The rows come from 4 hidden closed curves, with some noise, and rows from the same curve form a group. Each curve winds through 8 dimensions. The rows are also pushed far along 5 directions, which tell nothing about the answers.
Some rows, each with its group after it:
[  2   7  10  14  -3  11 -13 -11 -12   6  -7  -9  19  37  -2  -4   1  -7
  -6  23] : J_566
[  8  -9  -6 -14  14  -8  21 -21  15   8 -26  -1 -12 -14  -3  10  18 -35
   1  -4] : J_566
[ 13   8   1   7 -20   4  -1 -10 -20   5  -1  15  17  11  -6 -11  -2  -6
  -5  -8] : J_844
[ 12  -8  25 -10  13  -3  34  -9   0 -10 -22  46  -4 -54 -15 -27   6  24
  -6  -3] : J_13
[-39 -10  -5 -35  36  -3   9  -7  50  40  -6  23 -30 -13  10   0  28 -17
   1  19] : J_808
[-63 -16  43 -28  45 -18  11   9   2   7  13  26   0 -14  14  16   3  -9
 -13  29] : J_844
[ 18 -13 -12 -30  18 -18  54 -10  31  -5 -24  34 -45 -67  -9 -10  23  -4
  -1 -27] : J_844
[-37 -12  -4   8   1  14  -8  31   4  -8  23 -24   0  -1   6  19 -19   9
  -1   5] : J_844
[ -8   7   4 -24   7 -11 -28  -2  10  -9   9  -3  20   1   7  -7  -8  -8
  11   6] : J_808
[ -6  -5 -22 -10  -1   0 -10   2   7  14   6 -11 -11 -12  13  10   6 -30
   7 -14] : J_844
[-26  -7 -11  -3  11   3  -5  -7  20  46  -5 -14 -11  29  21  23  14 -27
   3  13] : J_566
[ 26 -13 -10  12  20  20  44  -7  -4 -16  -4  12 -25 -54 -24   6   4  31
   1 -12] : J_844
[-46 -12  -9   4  16  17   5  26   3  15  37   5  -6  -3  -6  27  -5  -9
  -3   1] : J_566
[ 15   7   8   0  10  -5  -3 -26 -20 -26   4  13  17 -25   1 -20   0  11
  17   6] : J_808
[ 35  19 -13 -36 -32 -27 -17 -23  29  -1 -45 -17   3   5  15 -34   5 -31
   7 -15] : J_808
[  3   5 -14  -5   2  -3  18  -4  23  16 -19 -14  -9   7   3  12  -3 -11
  -3 -15] : J_808
[-43 -23  -6  -2  15  23   9  22  10  23  28   7  -4  13  -4  34   1   8
  -2   6] : J_844
[-23 -18 -22 -14   1   7   1  12  22  17  -4 -35 -19   3  20  32   0 -18
   8   0] : J_808
[-39 -11  -3   4  16   7  13  10  -3  -3  25  -8 -14 -25   5  21  -8  16
   6   6] : J_844
[-43 -23  22  -5  19  18  -5  29  -3   7  23  13   1  18  -4  18  10  -2
 -17  34] : J_808
[ 17   9  12   4  16  -3  -6  -4 -16  -9  -4   4   5 -11  -3  -5  -3 -27
  -9   0] : J_844
[  8   5 -19   5 -19  15 -12   8  -9  -5   9 -16   1  27   0  -8   6 -21
  -4   2] : J_808
[ 10  -2 -24 -18   4 -15  17  22  26 -22 -11 -20 -33 -47  -1   7  -4 -24
   1 -38] : J_844
[ 11 -13  -3   9 -29   7  -7  13   0  -3 -12  -9   9  11   5   2  -6  11
   8 -15] : J_566
[  7   9  -9 -23  13  -2 -14  -2  34  39 -10  -2  -1  23  13  12  -1 -27
  -2 -13] : J_13
[ -7  -5  24  10   1   4  12 -22 -32   4   3  26  30  -1  -6   5  -3  23
   2  13] : J_13
[ 32  -5 -33  -3 -26  -4  11   5  29  16 -25 -18 -10   6   9  19  -7  -6
  13 -48] : J_13
[ -1   2   5  12   9  -1  11   3  -9   3  -6 -12  -4  -1  -1  17  -9  -4
  -6  -4] : J_13
[ 12   2   6 -35   7 -22  -5  -8  23  13 -32  -3  -1   6  17  -4   8 -42
  -5  -3] : J_808
[ 33  14 -42  31 -43   1 -23  11  -5 -13  -1 -58  -9  23  12  11 -18   4
  19 -33] : J_13
[-18   5   2 -16  15   5 -19   2   2  -8  14 -13  15  16  -2   8  -2 -28
  -7  20] : J_808
[ 19   8  -3   9 -21  -5  15 -22  -1   6 -32 -14   1  11   5 -10   1  -3
   3  -6] : J_808
[-32 -25  14 -20  10   0  16   9  46  49 -18  21 -15  26   9  17  13  12
 -12  14] : J_566
[-30  -1  -4  22  14  17  19  -1  -6  -4  22  -4  -7 -12 -21  18  -6  19
  -2  12] : J_808
[ 23  -9   6 -11 -19  -3   4 -12   4  -8 -30   9  12 -11   3 -24   6   6
   7  -3] : J_566
[ 21  12  18 -18 -15  -1   8 -26 -10 -12 -23  27  22   0 -11 -43   6  -1
 -11  10] : J_808
[ 28  17  15  -6   5   3 -13 -39 -29  -5  -6  18  51   8  -9 -16  -5 -20
   3   7] : J_566
[-5 -7 11  1  5  1 16 -9 -7 15 -9  5  1 -9  1 17 -3  6 -4  0] : J_13
[-19 -23 -18  -7   3  23  17   3  29  48  -3   6 -13  15   6  26  11   6
   0   0] : J_844
[ 18  -8 -20  21 -31  22  11 -17  10  21 -24 -20  10  40   0   7   0  30
  11   0] : J_13
[  0  -6   8  -6  10  -5  -1  13 -11  -5   6   8  -8  -3   5   2   7 -21
  -9   0] : J_808
[-31  11 -21 -12  11 -15 -10  13   9 -30  30 -17 -22 -28   3  -6   3 -29
   7   0] : J_13
[  1  15  29 -26  11   3 -12 -30  -9   2  -9  29  42   4  -8 -30   1 -19
 -10  24] : J_844
[ 23   5  -1 -22  -5  -8 -33  -3   4 -17 -12 -13  39  16  11  -3  -9 -35
  10  -7] : J_566
[-12 -18   3  20  27  22 -15  38 -21 -38  50   0  -2 -15 -18  17  -4  20
   2  13] : J_13
[-17  10  11  -7  25 -11   1   3   0   2   6   4 -12 -14   4   0  -3 -11
 -14   8] : J_566
[ 24   5 -19 -38  27 -25   2  -5  26 -35 -15  -9 -26 -55  -9 -11  18 -51
   4 -13] : J_566
[ 22  -8   1  25  -3  15  12  -1 -21 -19  11  13  26  -2 -17  13 -13  39
  14 -12] : J_13
[-13 -18   8   0  18  10  15   9 -11 -22  18  18  -9 -38 -18   7   5  17
  -3   9] : J_13
[ 57 -17 -38   2  -8  -9  24   7  23   3 -36 -23 -49 -36  12  22  11 -14
  13 -53] : J_844
[ -3   6  -6   8   8 -12  -9  -4 -12 -14  17   0   4  -1   0   4   1  -8
  13  -4] : J_566
[ 34   6 -25 -16  -7 -17  27 -10  21 -19 -17  15 -36 -59  -9 -30  19 -13
   5 -36] : J_13
[-14  -9 -20  28 -20  20  -3  16  -7  18  14 -33   2  33  12  33 -16  23
   6  -7] : J_844
[-10   9   0 -12 -10   0  -3 -11   9  27 -13  -5  -3   2  13 -11  -4  -2
  -2   2] : J_844
[ 13  18 -33  13  -6   5 -14  12  15  -3  13 -27  -4  23 -14  16  -9 -11
   3 -20] : J_808
[-23  -6  17 -16   8  14  29 -28  17  59 -26  25  -3  13   8  -3  12  19
 -15  23] : J_844
[  9 -13   2  32 -13  35  20 -13 -20  15   0  17  28  24 -17  10  -1  23
   4   0] : J_566
[ 27  22  30  -4   8  -8 -43 -18 -46 -52  15   6  52  10 -11 -30  -5 -16
   2  28] : J_13
[ 11   3   6  -3  14   0  -4  11  -2  -7   3  -7  10   8  -2  14 -13  -9
  -6  -6] : J_566
[ -6 -25   4  10  -4  17   5  11 -15 -21  17  14  10   0 -13   5  10  16
   6  15] : J_13
[ 14  -7   6  15  14  13  -3  -3 -18  -7  16   9  10 -11  -4  10  -4  33
  12   4] : J_13
[  3   1   2   1   3   3   4 -22 -12  -3  -4  -1  15 -16   2   3  -7  18
  12   4] : J_808
[-21  -5   3 -28  18 -13  30 -43  31  45 -36  24 -16 -12  11 -10  32 -28
   0  16] : J_566
[ 48  13   0  -2 -19 -17  30 -45 -14 -21 -36  23  20 -26 -22 -27  11 -18
   7 -23] : J_566

New rows. What belongs after each?
[-49 -22  12  11  22   4  26  13  -1   8  26  29  -9 -13  -9  26   7  21
   1  10] : J_566
[ 30  19 -10 -12   5  -5   0 -25   7  21 -25  -3  -4  -5  12 -14   2 -22
  -1 -12] : J_566
[-20   3  -1  -4   4  -8  11 -14   1  -1  -7  -9   3  -6   7   5  -1 -13
   7   4] : J_13
[-15 -13  15   4  -6   2  11 -12  12  46 -14  17   3  11   2  19  -2  39
   1   3] : J_808
[ 14  18 -15  -4  -6  -4  -9  -8   9 -11  -5  -9 -12 -11  -3 -25   4  -6
   1   0] : J_13
[ 25   7  -5  -4 -11  -6   5 -31  -7   7 -15  15  25   9  -9  -1   4 -21
   8 -15] : J_566
[  5  14 -16   5 -20  -8  10  -6  11   9 -14 -17 -16   9  12  -9  -2   2
   1 -12] : J_844
[-28 -10  29  -7  10  -5  -8   8 -19 -17  23  26  15 -18 -12  -3   1  11
  -7  22] : J_566
[-20 -10  -2  22  -6  29  -1  32 -28 -23  37  -3   0  10 -17   7  -3   7
 -12  12] : J_808
[ 24  12  -6   2 -20   6   6   0 -18 -39   2   1   8 -13 -17 -29  -5   2
  -5  -8] : J_808
[  2   5   3  14  -6  10  12 -13  -7  17  -1   0  -1  15   1  -1  -5  25
  -4   7] : J_844
[ -9 -28   3  13  -2   6  22  19 -19 -24  13   8  -2 -23 -13  21  -1  11
   2  -8] : J_13
[ 33   8 -12 -30   1 -16  -2 -44  22  36 -47   5  -7  -4  26 -22  28 -56
  11  -8] : J_844
[ 16  -4 -23  15 -17   7  28  12   6  -2  -6 -15 -38 -44  -4   2  -5  21
   0 -33] : J_844
[ 16  12  16  20 -23   1  -7 -28 -28 -12 -14  -4  30  14   2 -24  -9  30
   6  17] : J_13
[ -6   3 -24  -4  13 -12  -7  23  32  16   4 -19 -30   1  10  26   1 -25
   2 -21] : J_808
[ -6 -13 -28   9   7  17  15   5  14  21   6  -5  -9  -1  -4  30   8 -16
  10 -14] : J_566
[-16  -7  37 -32  23   5  20 -20 -11   2 -11  36  22  -4  -3 -17  13 -14
 -21  36] : J_808
[-18 -36   5  -2  16  15  47   6  30  40 -14  34 -24 -24  -1  30   6  47
   1 -12] : J_808
[-16   3  -8  -5  14  -6 -36  26  -8 -20  45 -10  13  12  -9  24  -9 -23
   4  -5] : J_566
[-51  17   1 -14  15   0 -52  23   6  -1  43 -22   9  27   9  -4  -9 -23
  -7  32] : J_13
[ 24  -1 -20  22  -4  -4   8  25   9  -4   2 -13 -22  -4  -7  21  -5   5
   4 -34] : J_808
[-32 -22   2  -1  -2  21  35   5  18  51  -7  25  -9   1   0  18   5  11
  -9  -7] : J_566
[-11 -16  -4  -5  16   6  -5   3  13  18   5   2  12  26   6  28   2  -3
  12   1] : J_566
[ 20  12  -3   0   7   0   8 -10  -4  10 -10   0  -8 -10   2  -6  -2  -3
  -6  -9] : J_566
[ 12 -28  -6   2   7   3  52  10   7   4 -18  15 -44 -44   2  12  16   2
  -6 -22] : J_808
[ 24 -14  10  27 -25  27  22  -9 -22  22 -26   0  26  48   8  11  -4  16
  -6   0] : J_808
[-30 -23 -11  -5 -10  30  12  17  20  40   2   2 -16  31   9   9  17  -5
 -11  14] : J_808
[-10   9 -18  18 -10   6 -15  37 -29 -27  43 -28 -11   3  -2  12 -12 -21
  -8 -12] : J_808
[-65 -22 -15 -31  18  -3  24  10  49  28   3   4 -47 -28  15   8  22 -14
   0  12] : J_13
[  2 -26 -13 -35  -3   3   8 -25  42  38 -39  12  -7  14  18  -2  33 -16
  14  11] : J_13
[-32  15  18  -6   7  -6   8 -23   0  17  -2  11  14  -2  -7  -5  -8  11
  -6  19] : J_808
[ 29   3  -4  30 -18  19  18 -14   1   8 -16   8  11  22 -28   2  -3  37
   1  -7] : J_808
[  1  -7  -3   3  -1   5  13  -5   4  -2  -4   1 -17 -18   8 -12   7  27
   7   6] : J_844
[ -1 -14  22   3   4   9   3   8 -15 -21   1   2  18   0 -13   8  -7  16
  -7  12] : J_808
[  2  -7 -21 -14 -18  11  19   4  20   5 -12 -10 -18  -9   3  -8   6  -1
  -1  -9] : J_808
[ 54  19 -10 -14 -20 -18 -13 -44   1  28 -53  -5  12  18  22 -24  12 -52
   9 -17] : J_844
[ 15 -17 -19  16 -17  17   7   1   7  39 -19  -9 -12  20  15  19  11 -12
   7 -19] : J_844
[ 19 -21   5  -1  -6   5   7  -4   8  18 -24  11   0  25  15   9  14  16
   7   1] : J_844
[ -4  -8  11  -7  -6  -2  17 -11   9   2 -24  16   3  -2  -9 -13  13  -8
  -8   8] : J_566
[ 15  16  -9  10 -29   9 -18   1 -26 -36  11 -21  27  18  -2 -20 -14  -3
   4   1] : J_808
[ 40   0 -20 -12  -3  -9  12   9  26  -2 -25 -10 -28 -34   0   3  -3  -5
   2 -41] : J_13
[  0 -18   2  -4   5   7 -15  20   3  -5   5  -2  -2   3   4  11   4 -10
   0   5] : J_13
[-21   2  -3 -26   9  -3 -11 -17  12  -5   7  10   4  -5  -2 -17  12 -13
   7  23] : J_13
[ 11  24 -11  24   4 -21  -3  10 -12 -48  22 -15 -14 -37 -30  -2 -14   4
   1 -22] : J_808
[ -4   3 -16   0  -3  -6  -3   4  -2   2  17  -1   8   5  -8  23  -1 -28
   6 -21] : J_566
[  0  40 -11 -37  31 -23 -47 -11   4  -3  13 -22   5  -4  20 -16  -5 -70
  -1   3] : J_566
[ 24   5 -21 -22  12  -2  23 -24  20  -5 -24  -3 -20 -32  -8 -11  18 -26
   2  -7] : J_808
[ -6  -8   3 -10  24   9  29  -9  -2 -22   8  25  -6 -49 -13 -12   6  19
   5   6] : J_808
[  7  -2 -19   3 -12   7 -11  -7  -3  15   5  -1   4  22   9   7  11 -18
  12  -8] : J_844
[-31 -11  11  -9  23  18   6  -3  -3   9  21  23  13  -3  -5  10   4   6
   0  23] : J_844
[ 21   0 -13   3  -5  -6 -18   9   1  -7   4 -11 -13  13  15  -4   7  -3
  10  -5] : J_844
[-13 -19  19  13  11  -4   5  20 -18 -29  21  12  17  -9  -8  26 -11  22
   5  -3] : J_566
[-22 -12   5 -36  23  -2 -17   5  35  20 -12  -6   3  22   6  12  14 -42
  -6  22] : J_566
[ 11   2 -25   4 -30  16 -21   9   9  17  -5 -20  -1  49   7  -6   7 -18
   0  -4] : J_808
[-31 -16  26 -40  15 -24   8 -14  30  29 -24  26   5  -6  21   0  11 -12
   4  15] : J_566
[-23 -14 -16   4  15  14  13  13  16  -5  14 -14 -21 -16  -7  22   0  20
   5   3] : J_13
[-18  -5  10   1   7   3 -25  16  -9  -7  32   9  28  26 -10  20  -5  -3
   1   8] : J_566
[ 16  14 -16   7 -16  -4  -3 -15   5   1 -16 -26 -11  -1   8  -9  -3   1
   5  -5] : J_13
[ 17  19  44  -1  22  -5  -6 -37 -36 -32  -6  21  59  -4 -13 -25 -17  15
   2  27] : J_13
[-20 -20  -4  27   9  21  27  23  15  11  15  10 -18  -4 -27  28  -2  41
  -7  -3] : J_808
[ 23   6   3  21  10   3   9  -5 -29 -10   9  12  -3 -26  -8   1  -4  12
   1 -11] : J_13
